All groups share one centre, and each spreads out both ways along 10 directions, with some noise.
Some rows, each with its group after it:
[-48  24 -24  -2   4  35  -5  38 -49  -7  25 -36  -5 -15 -34  44] | (1)
[  1 -12 -36 -20  -7 -10  22  19 -10   6 -62 -30  34  37 -14  27] | (2)
[-29  22  29  13 -68   1 -31 -31 -44  10  47  53  42  29  16  52] | (1)
[  1 -25  -7  -6   5 -51 -38 -61 -40  -9  -5  -7   9  29  42  21] | (1)
[ 34 -15   9  19   2  20  -2  23   8  -5  -2 -38  39  -6   0   3] | (1)
[ -5  38  -9  32   2  40 -49  25 -42  12  26 -29   1  22 -29  11] | (0)
[-30 -31 -13  -4 -21  -7  30 -37 -66  23  64 -26  17 -57  41  13] | (3)
[-27  14  24  30 -31  11 -10 -53 -11  -6 -18  35 -23  47 -25  -7] | (1)
[  6 -21  -6  12  -5   0 -26 -59 -28   6 -17 -62  52 -19  19  -6] | (0)
[-26 -20  -7  15 -10 -25   7 -63 -66  16  25 -23  -8  -4  38 -33] | (3)
[-10  54  11   0  15   9  -5  40  -5 -10  -6   9 -38 -17   5  27] | (0)
[ 19  -5 -17  38  24   0 -27  -7 -16  18 -15  -3 -10  14 -41  35] | (3)
[-31  12 -13 -30 -17  10   4 -20 -13   5  16  -2  16 -33 -11 -22] | (2)
[-21  -2   5 -14 -37  26  15 -17  54   2 -12  52  29 -11 -47  21] | (1)
[-10 -13  -6  25   2  34  17   3 -18   1  -9 -48 -10 -11 -32 -35] | (2)
[  0  21  -3   0 -39  10  12   4 -26  36  14   0  42  -5  -8 -24] | (0)
[  3 -39 -24 -27  -8 -33  -8 -64  18   6 -48  13  38  20 -13   8] | (2)
[-11   2  -9  19  12 -14 -17 -28 -70   7  20 -41 -11   7  21  -5] | (3)
[  6  28  13   8   1  34  31  51   6 -22 -16 -31 -21 -14  -9 -29] | (1)
[  7  14   2 -20  19 -21   6 -31   8 -20 -61 -12 -14 -21  17   6] | (0)
[ 19   4  14  32  15   9 -10  25  -6  -2  10  -4 -15  11   5   8] | (0)
[ -8  12   3  -8   1   0  -5 -20  20   3  -8  38 -14 -18 -29  -5] | (2)
[-56 -19 -18  27  -5  20   1 -36   2  33  19  62 -25 -11 -60  30] | (2)
[-45   1 -35 -12  -3  -8 -10 -39 -66   6 -12 -52  -1  23  10 -65] | (3)
[-17  32  16  20  -3   4 -25 -44  -3  12 -12  33 -13 -20   4  28] | (0)
[  1  26  10  -2   9  56  19  54  28 -42 -29 -57  -8 -25 -30 -11] | (0)
[ 38  29 -11  13  27  20 -19  32  -2 -10 -59 -48  -3  18 -55 -15] | (2)
[ 19 -39  -6   6 -21 -17  83 -33 -35  36 -30 -27  12 -33  -3 -60] | (3)
[-63  -1 -41 -21  -3  27 -27 -35  16   0 -18  18   3   8 -87  26] | (3)
[ -8  -7  -2   5  -7 -16  25 -10  -8  27   6  27  -7 -24   6   6] | (0)
[-33  15   8 -31  10  23 -22  34  22 -50  43 -25   5 -33  31  49] | (3)
[  2  29 -46 -12  15  22 -29  74 -24   3  13 -36  12  26 -58  27] | (0)
[  5   9  23 -25 -23  -2 -22   1  47 -28   0  36  43   3  14  50] | (1)
[-21 -25 -34  -8   4 -13  21 -22 -21  40   3  15   4 -35 -30   0] | (2)
[ 20  46  46   7 -16  33  31   6   4 -29  -9 -15 -28 -14   4 -13] | (3)
[-48  -2 -12 -16 -41  34  14 -66   6  -4 -26 -13  19  15 -47 -54] | (1)
[ 14   6   9  55  11   2   3  -1 -69  26  19 -27 -34   7  18 -23] | (3)
[ 19  36 -13 -17  11 -28 -41  29  -3  35  26  48  18 -14  23  53] | (1)
[-18  17 -20 -18 -13  30 -36  24 -27  -8  36 -52  44   5 -14   2] | (0)
[-11  47  -9 -20  28 -23 -48   5 -21 -17 -46 -14 -24  59   9 -33] | (3)
[ 12  20   7  -8  -1   0 -25   9  -4  12  33  -7  31 -15  37   3] | (1)
[  3 -26 -13  28  18  -3  11 -15 -22  17  -5 -15 -21  -4  -8 -21] | (1)
[ 13 -11  11  46  -4  14 -44 -42 -22   5  15 -20  13  28  -2  -4] | (3)
[-66 -35 -22  36  -1  58  21  -5   0   3  29 -19 -23 -26 -60  14] | (2)
[ -4 -11 -44  -5   0 -14  10   1 -63  30 -19 -53  26   7  -8  -4] | (2)
[-10  23 -22  -5  25 -17 -29 -15 -28   9 -21   0 -11  -6  -4  42] | (0)
[-50  24  15  14 -34  27   3 -13 -26  -9  25  -7  -4  29  26  -7] | (2)
[-46   8   4 -10  -8  -5  15   0 -17 -19  -1   2 -22  25  44  22] | (2)

New rows, each followed by its group:
[-22  17  -5   2  -9  19  11   9 -28  -3  -5 -29  -4   2   0 -18] | (2)
[-14  27   7  -1 -16  44  16 -14  30  -3 -35  -1 -11   4 -43 -65] | (1)
[ -4  13  -6   7  45  35  25  62   7 -50 -41 -54 -74  14 -38 -29] | (0)
[ 11  -8  -3  31  22  28  -7   2  -4  -9 -13 -45 -10  -1 -39 -18] | (2)
[ -9 -34  -9   6  10  -9  19 -22  -7  -7 -32 -21 -11  13  -2   2] | (2)
[-26   6   6  22 -19  24  18  -9 -16  -6  -9 -19 -17  20  -3 -30] | (2)
[-23  -8   8  -7 -23  49  14   2  29 -33  -4 -32  15  11 -35 -42] | (0)
[ 33  17  20   2 -13  15  37  17   9  -4 -11 -15  10 -27 -13   6] | (3)
[-28 -11 -43 -11  24 -10 -22  -2 -43  10  12 -16  -7   3 -17  28] | (0)
[ -4  21  16  42 -19  10 -38   5 -28   5  15  11  14  72  34  48] | (2)
[  9  -9  -4 -17  -7  -1  19 -26  49  11 -32  20  22 -13 -14 -35] | (1)
[-69   2   6 -19  -9  -8  -8 -56  -3 -39  -2   7 -33  31  40   5] | (2)
[  9 -21 -21  10  18 -17  11 -10 -32  24 -18 -21   3 -24  -2  10] | (0)
[-19  32   5   8   0  25 -12   5 -23   8  32  -6 -12 -26 -12 -18] | (2)
[-41  -6   0  -8 -23  24   8 -18   2 -15   7   0   3  -6 -22   4] | (1)
[-15  -2  11 -10 -15  -5  14 -24  34   3 -31  40  -2  11 -16 -28] | (3)
[-25 -40 -35 -10  -3  -9  -9   3 -29  17  58   7  16  23 -15   8] | (0)
[ 10  13 -14  -8 -13 -17  29 -15 -34  32 -17  19  -5 -19 -20  15] | (3)
[-25  -2  -2 -30 -25  -3  31 -20  -4  -4 -21  -5  10 -13   1 -15] | (1)
[ -6  -3  18  13 -14  36  -8 -14   9 -12  12 -37  27 -27   9  -6] | (0)
[-36 -22 -51 -12  -1   9  43  13 -51  35 -11 -48   8 -23 -34  -5] | (2)
[ 22   8  16  16  -3  15  16  42  22  -8 -20  -8   8  12   6  17] | (2)
[-10 -42 -44  -9  16  33 -14  11  15 -25 -16 -56  20  27 -79  -2] | (0)
[-64   1 -35 -15 -27   0   0 -43 -43  26  20   6  17   2 -16   6] | (2)
[-21 -90 -30  -9 -18  15  -1 -10   7 -11  59 -28  48  33 -26 -33] | (0)
[ -7   3  -7 -12  10   2  31   6  -6 -11 -28 -33  -9 -42   7  -2] | (0)
[ 48 -22  19  12  -8  -5  52 -27  25   1 -59  -1   3 -12 -28 -16] | (3)
[-32 -15  -8  32 -28  40  -8 -44  -3   6 -22 -14  12  41 -56 -18] | (2)
[ 17  14  15  31 -24  10  -6  10 -11  17  -6  10  20  35   7  13] | (2)
[  6  14  -3 -26   3 -16  24  37 -21 -12 -22  -9  -2  -8  10  21] | (1)
[-16  26  -6 -21  -4  23 -34  30  26 -21   8  -4  28  -3 -16  32] | (3)
[  1  22  10  28 -12  32 -10   9 -24   4  26 -19   2  -3   3  -3] | (3)
[ 27   4  42  30  -5  -4   7  15  21 -18 -13  35 -13  17   9  29] | (1)
[  4  -9  19   8  13  18   0   7  24 -61 -33 -33 -18  18  -8  14] | (1)
[ 15  22  25  40 -22  30 -10  -5 -43   1  32 -40  18  -2  15 -21] | (3)
[-12  28 -28 -25 -22  22 -12  30 -35  16  13 -36  44   8 -31  -9] | (0)
[ 17  19   3   8  -1   6  14   3 -31   3 -20 -36  -1  -2  -3 -27] | (3)
[-42  -4 -19  -3 -22  29  17 -33  22  18 -10  18   6  -8 -62 -27] | (1)
[  0 -12   8  18  -6   4   0 -15  -7  -2  -1 -16  10   1  14 -33] | (3)
[-23  41  20  19   9  31 -23  11 -24 -43   6 -18 -45  21   1   9] | (1)
[-20  64  39 -20 -17  15 -56 -49  28 -23  18  52 -10  -4  -1 -27] | (2)
[ 12 -27  29  16 -15  -1  51 -32   5  -2  -2   1  -9 -23  21 -24] | (3)
[ -4  20 -12  -7   6  24   0  24 -13 -20 -25 -59   5   6 -15 -11] | (2)
[-32   8  18  16 -34  36 -26 -72  22  -8   0  35   5  25 -46  -4] | (3)
[ -3  -9   3   6   4  10 -26 -17  -2 -30 -12 -36  15  27  18  11] | (2)
[ -8   1 -25 -28  -1 -34   4   6 -11  13  -7  31  -8  27 -14  -2] | (0)
[-29   1 -11  19   7  14  -4 -18  10   4 -19  17 -28  24 -40 -23] | (3)
[ -2  18 -25  19  27  12 -31 -17 -34   5 -22 -27 -22  15 -51 -14] | (2)
[-39  -2  -8 -40 -18  -4  24 -44  -9  -6   3  -3   7 -32   6   3] | (3)
[ 27 -18 -13 -17  14  -6   7   3  55   6 -44  19  19  -7 -34  15] | (1)
[  6  -7 -38 -16 -16 -17   6 -53 -46  38 -34 -20  36  -2 -43   2] | (3)
[ 17   8  -5   0 -11 -31 -12 -34 -19  38 -25  29  30   5   0  11] | (0)
[ 26   5   2  35 -34  21 -26 -41 -27  40  14  -5  53  -3 -35  27] | (3)
[-11  34  25   8 -11  43   7   4  26 -47 -31 -26 -22  28  -7 -38] | (2)
[-40  16  -8  11 -25  25 -16 -11 -43  10  28  -9  11   7 -22  18] | (1)
[-40 -40 -25 -11  -9   2   4 -45 -32  -7  13 -42  22 -15  -4  -5] | (1)
[-13  -4   4  16 -20  43  12  13   2   1  10 -30  15  -9 -16 -10] | (2)
[ -1  21   0 -30   9   1  44  25  23 -15 -45  -5 -19 -29   0 -11] | (0)
[ 33   9  42 -11 -34  21   0   2  63 -35 -35   8  50  12  -4  -8] | (1)
[-20  15 -12   1 -38  29   2  19 -22  36  38   6  36  -5 -29  -7] | (0)
[ 15 -22 -22   4  17  26 -16  22  -4 -12 -10 -60  32   9 -34   5] | (0)
[ 11 -24   2  12  34   7  -2  48   9 -27  15 -42  -6 -19  23  10] | (3)
[ -3 -58  36  48 -26  44  18 -55  28 -15  41 -17  19 -30   3  -4] | (3)
[  5  17  11  37 -13  -4  25 -27 -52  33  -2   7 -29   2  -3 -21] | (3)
[-55 -15   9   4 -14  56  12  14  61 -23  19  11   1 -15 -23 -24] | (3)
[ 16  53  17 -22   6  28 -17  44   0 -47  -5 -64   9 -16  17 -30] | (2)
[-55 -43 -16  17  15 -16   0 -63 -16  -7  12  23 -58  25 -13  -4] | (0)
[-14   4  39   0 -16  40   4  35  56 -34  21   0  11 -20  19 -19] | (3)
[ 19  -4 -25   5  64 -45  -6  47 -37   4 -29 -26 -41  13  20  11] | (3)
